All groups share one centre, and each spreads out both ways along 7 directions, with some noise.
Known rows, each followed by its group:
[  8  -9  -7   8   9  23  22 -20 -24  41  61  -7  -6]  F
[ -8  26  -4 -20 -11 -13 -31 -19 -29 -23 -26   6  16]  E
[ 15  24 -33  10 -15  27 -10 -20  -8   3  16 -15   3]  M
[  3 -14  20  13  10  -2  15  27 -23  36  -8   3   8]  F
[ -7  -2 -13  -6  12  27   8  -2  -5   5   8   0   8]  M
[-46  32  -4  21 -24   0  -6   8 -30 -14  26 -29  16]  M
[ 32 -12  -9  26  13  24 -34  -7  17 -59 -54   2  16]  F
[ -8  25  -5  11  31  27  -5  30  -4 -39  43 -37  -3]  M
[ -3   7  -1  35  17   7 -36 -28 -44  25  26 -63 -25]  E
[ 13  12 -17  14 -35   1  28  18 -21  35  56  13  10]  R
[-27 -20  19  36  21   4 -14  22 -32 -22 -39   4  27]  F
[  0  13 -10  -2   8  22 -11 -60  -2  29 -56   2   8]  R
[-13  10 -12 -24  12  13  12 -19  18  15  -4  13 -21]  R
[ 10   1   2 -16   0  -3 -20   7 -36   3 -29  10  25]  E
[-20 -27 -18  -2  35  54  10 -18 -28  63  -9  -6  -6]  F
[  4 -27  -5  16  13  34  45  14 -11  35  27  17  21]  E
[-23 -13  44   3  46  -7   3 -13  34 -30 -51  16   2]  R
[ 46  38  -6  30 -41 -21 -15  25 -16  10 -13   7   4]  R
[ 39  20  -7   6   0  -1   0 -37   3  36  15  -1 -18]  M
[ 27  10   2  18 -13  -5  24 -20  -7  23  72  -4   2]  F
[-13 -21 -19 -19   4  23 -12 -10   3  -5  17 -34  -6]  R
[  2   9  14   3   1 -14 -24   7   6 -23 -29 -20  -2]  R
[ 28  -9  18  16   7  -1   7  35  -3  17 -40  18  15]  F
[-19  12 -24   8   1  35  19 -55  -4  20  35  -1  -1]  E
[-26  -2 -14 -47   9   1   1  53  -8 -23  37   4 -14]  R
[ 18 -36  10  27  35  22  19  37 -41  33  30  -1   7]  F
[ -3 -41  -1  -7  13  20 -10  11   7 -26  24 -38   6]  R
[-37  27 -13 -13 -23   2  -8 -44  -6 -12   1  -2   9]  F
[ -1  20  15  43 -11  -7  12 -31 -20  10   7  15  22]  E
[-16  12  22   2  -7 -23 -12   6 -60   7 -10   9  34]  E
[ 25  -2 -24  18   7  43   2 -24  11 -17  11   9   6]  E
[ 14  -6  -8  27  11  31  16 -28  -8  34  -8  12  13]  F
[  2  10 -23  -1 -19  22  14 -17 -32  44  19  10  15]  R
[-67  -2  21  -9  -6 -22 -10  -7  13  -1 -42 -21  -4]  M
[ 35   7 -44  24 -26  45   0 -11 -29   5  15  12  34]  M
[-20  30  -9 -16 -12  -1 -21 -47 -41  18 -10   1  12]  E
[ 24   3  -4   7 -17  -6 -18  24 -22 -18  10  -6  11]  M
[ -3  31   5   8 -15 -18 -17 -30   1 -15 -18  -1   5]  E
[  2  -7 -30 -12 -42   6 -12 -28 -25  30 -12   8  16]  M
[ -4  13  32  15  47  -1   7  26  20 -29   9 -21 -13]  M

New rows. What belongs after each?
[ 15  21 -14  -1   2  16  35 -27  16  35   2  43  -4]  R
[ 18 -37  11  20  23  10  -5  50 -27  28   5 -35  -4]  E
[  9 -21   6   8   7  -2  -1  54  30 -25   6 -22 -13]  E
[-37  42  15  -4 -45 -48  -6 -11   1 -25 -11   2  19]  F
[-31  22   1 -26 -16 -18  17  -5 -11  50  24 -10 -11]  F
[ -4  15 -34 -34 -19  11 -19 -24  13 -37  26 -12  -2]  F
[ 19 -17   0 -20  32  14  -3  44   1  54 -32 -17 -30]  F
[-17  13   1  28 -49 -24 -24  22 -37 -25  -4 -11  33]  M
[-13  12 -16 -37 -11   0  19  -5 -12  46  53 -14 -12]  F
[ 50 -22  13  52  22  11  17   4  -7  20  16   5   5]  F
[  3   2  -7  14  -5   9 -21 -15   5 -47 -16  -3  13]  F
[-23   4  -4  17  -7  13  25 -38 -32  35  38  11  15]  F
[-10  17  -6 -15  -3  -8 -25  -6  21   4 -60 -18 -18]  F
[ 62 -26  -8  34  34  44   6 -13  10  39 -25  -3 -13]  F
[-58  12  26   6   6 -18 -17 -56 -21  22 -41 -30  12]  R
[  9  -1  20   4  33   5  23 -17  22  26 -14  13  -8]  M
[ -2 -51 -24   7  49  59  -7  15 -39   8  20 -15   2]  F
[-23  20   6  20 -13 -24 -29 -37   3 -29  33 -44 -20]  F
[  0 -20  -5  48  23  34 -15 -28 -16 -24 -30  -3  18]  F
[-28  31 -42 -54  -9  25 -22 -64 -30  13  -3  -2  -1]  E
[ 12  17 -12  16  -7  16 -10 -58  27   8 -50   4  -3]  F
[ 10 -10 -15  27  22  38 -13 -13 -52   7  35 -19   8]  E
[ 29  -8  13  46   7   2  18 -18 -15  25  65  -9  -2]  F
[ 36 -19 -12  40  19  29 -11 -25  -2 -22  31 -16   0]  F
[ 28  13  -3 -25  -1 -13   3   1  21  56  23 -37 -47]  F
[ -2  18   8   8 -15 -16  13 -19  -4  32  23  -7  -5]  F
[-16  18  -3 -13 -26  -4  -3   5   2 -26 -73  41  42]  F
[ 43   3   5   4  -2   4  20  18   8  28 -30  25  14]  F
[  3  46   1   6 -11 -15 -24 -35  -4  21 -61  -2  -7]  R
[ 37 -19   9   8   8  -4 -12  47  17 -26 -31  -3   5]  E
[ 29  -4   7  13  -9  -2   5  25  -3 -28  -8  24  35]  F
[-32  22  25  -1   5 -38 -24 -16  19 -13 -39 -24 -21]  R
[-28 -19  -9 -10  29  28 -10   3 -22  36 -31 -18 -15]  F
[ 24  -1 -17  14 -30  10   9  29 -33  14  44   2  18]  R
[ 18 -36 -31 -34  41  47  -9  34  -5  31 -18 -16 -20]  F
[ -1  24  13 -24 -15 -33  22  11   2  63  36 -23 -30]  F
[-17  19 -28 -50 -13   4 -26  -5  35 -67  -3   0  -8]  E
[-29 -19 -22 -10  23  38 -30  -9 -10 -20 -54 -11  -1]  F
[ -1   1   5  36   8   6 -12  -2 -39 -10  22 -15  12]  E
[-26  30 -11 -29 -25 -17  -9 -30   8  15   9 -20 -13]  F
[  5  -7   8  18  -4   1  21   0  -3  40 -10   6   8]  E
[ 42 -30 -13  12  26  50  26  15 -18  35 -15  34  25]  F
[-10 -14 -17 -15   3  31  26   2 -11  10  19  26  26]  E
[-48  25  -4 -26 -19  -6  -2 -15 -41 -21  20  28  34]  E
[-58  23  33   4   9 -31   5  14  -8  -8  15 -25  -8]  M
[-30   0  -1  -5  -2  -5   1  12  23   5  21 -36 -30]  E
[ -5  10   4   7 -11   2  30 -19 -19  46  30   9   7]  F
[-30 -20 -25 -41  11  29  -6 -18  13   1  29 -39 -20]  R
[-24 -12  15  25  17  -3  10  -7 -37  40  39 -24  -7]  F
[  6   3  16  24  10 -12   1 -11  -5  35   7 -22 -20]  F
[-12   1 -16  -7   0  16  23 -31 -25  42  67  -9  -9]  F
[ 70 -27  10  36  22  25  28  28  -3  34 -20  27  18]  F
[-19  32  -2  12  11  11   6  -3 -13   2  42 -23  -7]  M
[  7  20   6  -7 -10 -13 -11 -19 -13  18 -40   7  11]  E
[-53   8 -10  -1  -7   2 -10 -44 -29  -9  60 -32  -5]  F
[ 34 -19  -2  37  22  27  -7 -14  -1  -3   8 -13  -5]  F
[ 29   5  31  38  14 -10  10   9   2 -11 -50  35  27]  R
[-42  14  30  14 -15 -42   5  10 -34   9  47 -18   3]  F
[-47  14 -10 -14 -20  -9 -26 -13 -14 -57  31 -25   6]  F
[-10   3  24  23  -3 -26   6  14 -22  14  13  -7   5]  F
[ -4 -32  22  50  48  23  -3   7 -32  46 -20 -20 -14]  F
[ 17  24 -21  14   5  23 -30 -56  -9 -11  -2 -16  -3]  E
[-26   3  -8  23  -6   4 -22 -39 -12 -39  37 -28  -1]  F
